Each new row is followed by its nearest point in the smallest flat space through zero that holds the last named rows.

Z544 (3 x 9)
124, 0, 194, 68, 173, -16, 26, -91, -129
156, -205, 192, 163, -169, -101, -10, -91, 207
-56, 16, 520, -60, -174, 277, -16, 135, -193
New rows:
-54, -132, -171, -201, -145, 132, 67, -114, 51 : -85, 2, -125, -47, -116, 14, -17, 63, 83
-175, 186, -88, -216, -55, 149, -268, 188, -83 : -218, 143, -104, -182, -77, 172, -19, 176, -105
-125, 30, -1, 98, 180, 136, -261, 249, -106 : -79, 97, 6, -84, 51, 95, 2, 64, -132
-57, 200, -214, -275, -287, 234, -7, 139, 188 : -243, 60, -204, -162, -260, 126, -41, 197, 85

Z154 (3 x 9)
214, -11, 90, 265, 289, -221, -55, 8, 92
36, 255, 120, 34, 223, -64, -22, 91, 351
14, -200, 20, -110, 210, -105, -121, 47, -39
New rows:
258, -112, 91, -37, -83, -164, 86, -51, 62 : 72, -42, 8, 100, 48, -62, -8, -19, -34
-10, 91, 21, -40, 147, -74, 131, -59, -64 : 20, 12, 17, 19, 47, -26, -10, 9, 32
164, -33, -37, -9, 1, 224, 55, 60, -87 : -5, -22, -24, 13, -65, 22, 19, -23, -60
108, -109, 416, -29, 50, 214, 76, -111, -140 : 15, -61, -13, 14, -4, -15, -7, -14, -61

Z854 (3 x 9)
43, 389, -293, 301, -140, 174, 115, -33, 20
206, -142, -349, 51, -40, -132, 419, 65, 138
-385, 430, -461, -107, 26, 173, 135, -81, 19
New rows:
-177, 118, 6, -14, 205, -130, -125, 88, -276 : -163, 64, 55, -104, 48, 44, -117, -32, -41
-168, 152, -43, -165, -167, -70, 168, -234, 143 : -142, 84, -167, -96, 33, 23, 77, -20, 18
-242, 272, 165, -41, 248, 20, 119, -31, -234 : -221, 151, 2, -101, 44, 85, -119, -48, -46

Z82 (3 x 9)
-62, 64, 133, 107, -58, 66, 77, -222, 73
132, 79, -177, -75, -156, 46, 167, -23, -229
179, 20, -253, -199, -52, -73, 18, -223, 79
New rows:
-220, -115, 42, 38, -188, -158, -236, -95, -260 : -32, 2, 46, 42, -2, 22, 11, 53, -41
-167, -24, -201, 232, 185, -256, -116, -94, 183 : -31, -63, 32, -29, 114, -74, -139, -53, 217
-46, 113, -265, 109, 217, -166, -59, -203, 63 : 53, -16, -76, -85, 27, -59, -51, -138, 143

Z612 (3 x 9)
-238, 311, 127, -130, -267, -61, 137, -179, 221
84, 293, -200, 59, -230, -186, 88, 123, -15
9, 328, -590, -332, -178, -64, -360, 296, 166
New rows:
211, 298, 97, 89, 19, 24, -66, 23, 180 : -1, 110, -38, 6, -89, -57, 41, 14, 17
112, 194, -18, -174, 45, 22, 3, -135, -90 : -26, 60, -29, -38, -44, -12, -10, 1, 37
-242, 9, -58, 232, -74, 39, 128, -263, 133 : -96, 65, 158, 10, -75, -14, 122, -125, 57

Z716 (3 x 9)
-219, -291, -150, 311, -154, -122, 59, 344, -113
191, -11, -273, 145, -36, -144, -263, 200, -421
-4, -57, 72, 257, -359, -14, -37, -80, -356
New rows:
117, -97, -126, -117, -238, 197, 131, -71, 110 : -32, 7, 77, -4, -44, 34, 48, -72, 38
91, -166, 7, -114, -151, 67, 132, -75, 297 : -97, -16, 103, -44, 12, 52, 117, -57, 178
-63, 35, 6, -238, 80, -65, -259, -217, -15 : 126, 127, 14, -126, 83, 29, -67, -110, 0
-4, 26, -331, -362, -83, 117, -158, 36, -82 : 131, 73, -113, -79, 127, -35, -118, 43, -54
-7, -226, 196, 29, -43, -11, 155, -23, 138 : -146, -73, 105, 39, -68, 38, 137, -24, 129
-141, 35, 3, 132, -37, -50, -293, 108, 245 : -55, -57, -46, 17, 40, -23, 27, 95, 57

Z102 (3 x 9)
255, 246, 18, -274, -379, -244, -58, 37, 106
309, 178, 500, -290, -85, 88, 234, -112, 159
469, 81, 532, -409, -74, -226, 151, 39, 399
New rows:
416, -33, -35, 87, 0, 79, 41, -4, 149 : 93, 1, 109, -78, 2, -52, 29, 14, 89
-93, -22, 15, 5, -190, 182, 39, 29, 272 : 26, 33, 42, -28, -24, 20, 24, -19, 1
160, 52, -244, 19, -270, -33, 105, 38, -235 : -16, 162, -167, -25, -235, -20, -69, -22, -112
211, 352, 54, 113, 279, 131, -238, 56, 9 : 10, 13, 55, -9, 12, 47, 37, -26, -5
-12, -171, -65, -302, -71, -416, -117, -55, -5 : 102, -29, -90, -86, -84, -284, -122, 129, 142

Z287 (3 x 9)
-149, -151, -115, -58, 210, -227, 237, 460, -41
28, 63, -339, -382, -18, -191, -14, 332, 219
-52, -340, 63, -1, -91, 229, 293, 292, 221
New rows:
-128, 76, 13, 61, 19, -181, -291, -68, 81 : 23, 133, -44, -24, 30, -95, -113, -93, -67
-357, -51, -38, -242, 37, 136, -52, 1, -48 : -5, -20, -33, -40, -1, -11, 24, 65, 34
-135, -267, -64, -143, 77, -267, 41, -20, 261 : -22, -49, -94, -103, 16, -54, 68, 188, 75
-416, 212, 46, -140, -142, -187, 19, 124, -216 : -46, 67, -71, -19, 130, -189, -11, 83, -110

Z664 (3 x 9)
17, 103, 344, -155, 157, 13, -105, 83, -508
-35, 475, 102, -448, -239, 225, -135, -155, -35
-72, 0, 282, -297, 86, 130, 178, -65, -234
New rows:
184, 60, 46, -55, 71, 13, -42, -152, 17 : -2, 56, 19, -49, -21, 22, -23, -12, -20
-46, 1, -180, -97, 116, 199, -79, -312, -114 : -21, 62, 27, -108, -40, 58, 26, -47, 13
-68, 340, -96, -71, 43, -239, -38, 137, -35 : 39, 163, -17, 1, -59, -12, -178, 26, -51
-409, -55, -294, -209, -278, 109, -13, 145, -185 : -20, 88, -1, -111, -69, 65, 11, -57, 51
-90, 293, 21, 22, 243, 289, -416, 70, -45 : 56, 257, 36, -37, -63, -8, -269, 46, -156
-47, -94, -102, -50, 47, -130, -14, 56, -16 : 7, -59, -16, 63, 30, -32, 10, 23, 4

Z723 (3 x 9)
-164, 132, 222, -120, -252, 42, 146, -66, 65
-210, 222, -39, -220, -2, 228, 144, -268, -346
93, 375, -228, -95, 242, 44, 217, -484, -217
New rows:
70, 327, 240, 401, -116, -275, -309, 164, -310 : 32, -57, 12, 42, -5, -38, -38, 68, 63
-262, 192, 163, 96, -127, -103, -75, 152, -144 : -138, -19, 118, -69, -144, 68, 12, 57, -22
120, -348, -188, -141, -41, -172, -259, 465, 220 : 83, -351, -1, 171, 18, -90, -251, 381, 143

Z557 (3 x 9)
-3, 31, 127, -180, -156, 210, -16, 134, 172
-1, 243, 232, 87, -35, -177, -224, 365, 214
-158, 62, 50, 159, 95, 104, 184, -112, 423
New rows:
-77, -26, 34, 44, 33, -15, 94, -287, 71 : -60, -44, -67, 79, 80, 39, 131, -165, 71
15, -84, -142, -125, 158, 18, 119, -103, -167 : 20, -112, -121, -27, 27, 27, 72, -157, -167
260, -14, -215, 278, 147, -123, -94, 21, 28 : -5, 32, -51, 177, 126, -210, -29, -34, -76
101, -29, -65, 107, 42, 92, 37, 78, -227 : 42, -46, -57, -22, 3, -42, -22, -29, -160
28, -294, -23, 18, -40, 23, 164, -185, -59 : -9, -121, -118, -30, 28, 91, 126, -196, -87

Z76 (3 x 9)
-136, -216, 0, -98, 255, -256, -502, -15, -55
-305, 118, -18, 128, 88, -337, -243, -14, -88
-245, 46, -125, 128, -161, -208, -403, -13, -42
New rows:
-25, -157, -133, 160, -110, 186, -218, -264, 223 : 41, -97, -103, -13, -207, 92, -217, -1, 37
228, -105, -155, 3, -25, 214, -159, 233, 144 : 159, -169, -56, -96, -127, 184, -114, 4, 59
-86, -259, 127, 120, 94, 223, -13, 236, -77 : 75, -94, 19, -75, 62, 48, -20, 1, 14

Z619 (3 x 9)
-255, 92, -146, -103, 4, -400, -269, 110, 156
-239, 14, -569, 12, -426, -255, -109, -44, -434
-256, -91, 105, -226, -363, -244, -320, 76, -219
New rows:
-172, -67, -104, 100, -92, -154, -122, 230, -52 : -129, 19, -110, -49, -93, -171, -121, 32, -38
-47, -162, -309, -44, -214, -329, 55, -160, -182 : -129, 16, -317, 11, -212, -146, -58, -21, -215
83, 39, 200, -336, -216, 93, -213, 178, 140 : -63, -73, 309, -153, -75, -41, -159, 63, 17
247, 217, 119, 197, -263, 94, 291, 260, -189 : 117, -58, 11, 60, -76, 206, 143, -73, -168

Z345 (3 x 9)
-88, 120, 201, -500, 59, -212, -164, 157, 1
-153, -337, -73, 310, 6, -247, 167, -1, -106
-11, -63, 50, -52, -70, 177, -1, -279, -50
New rows:
-285, -83, 219, 72, 154, -220, -188, 102, 1 : -129, -117, 59, -83, 42, -266, 7, 112, -52
-242, 259, -8, -62, 79, 281, -206, 62, -245 : 61, 133, 39, -141, -10, 120, -71, -30, 38
-82, 108, -275, 49, 107, -20, 166, 271, -180 : 30, 35, -85, 147, 50, -111, 33, 216, 45
235, -107, 248, -5, 128, -178, -145, 257, 227 : 2, 91, 1, -68, 65, -162, -39, 247, 46
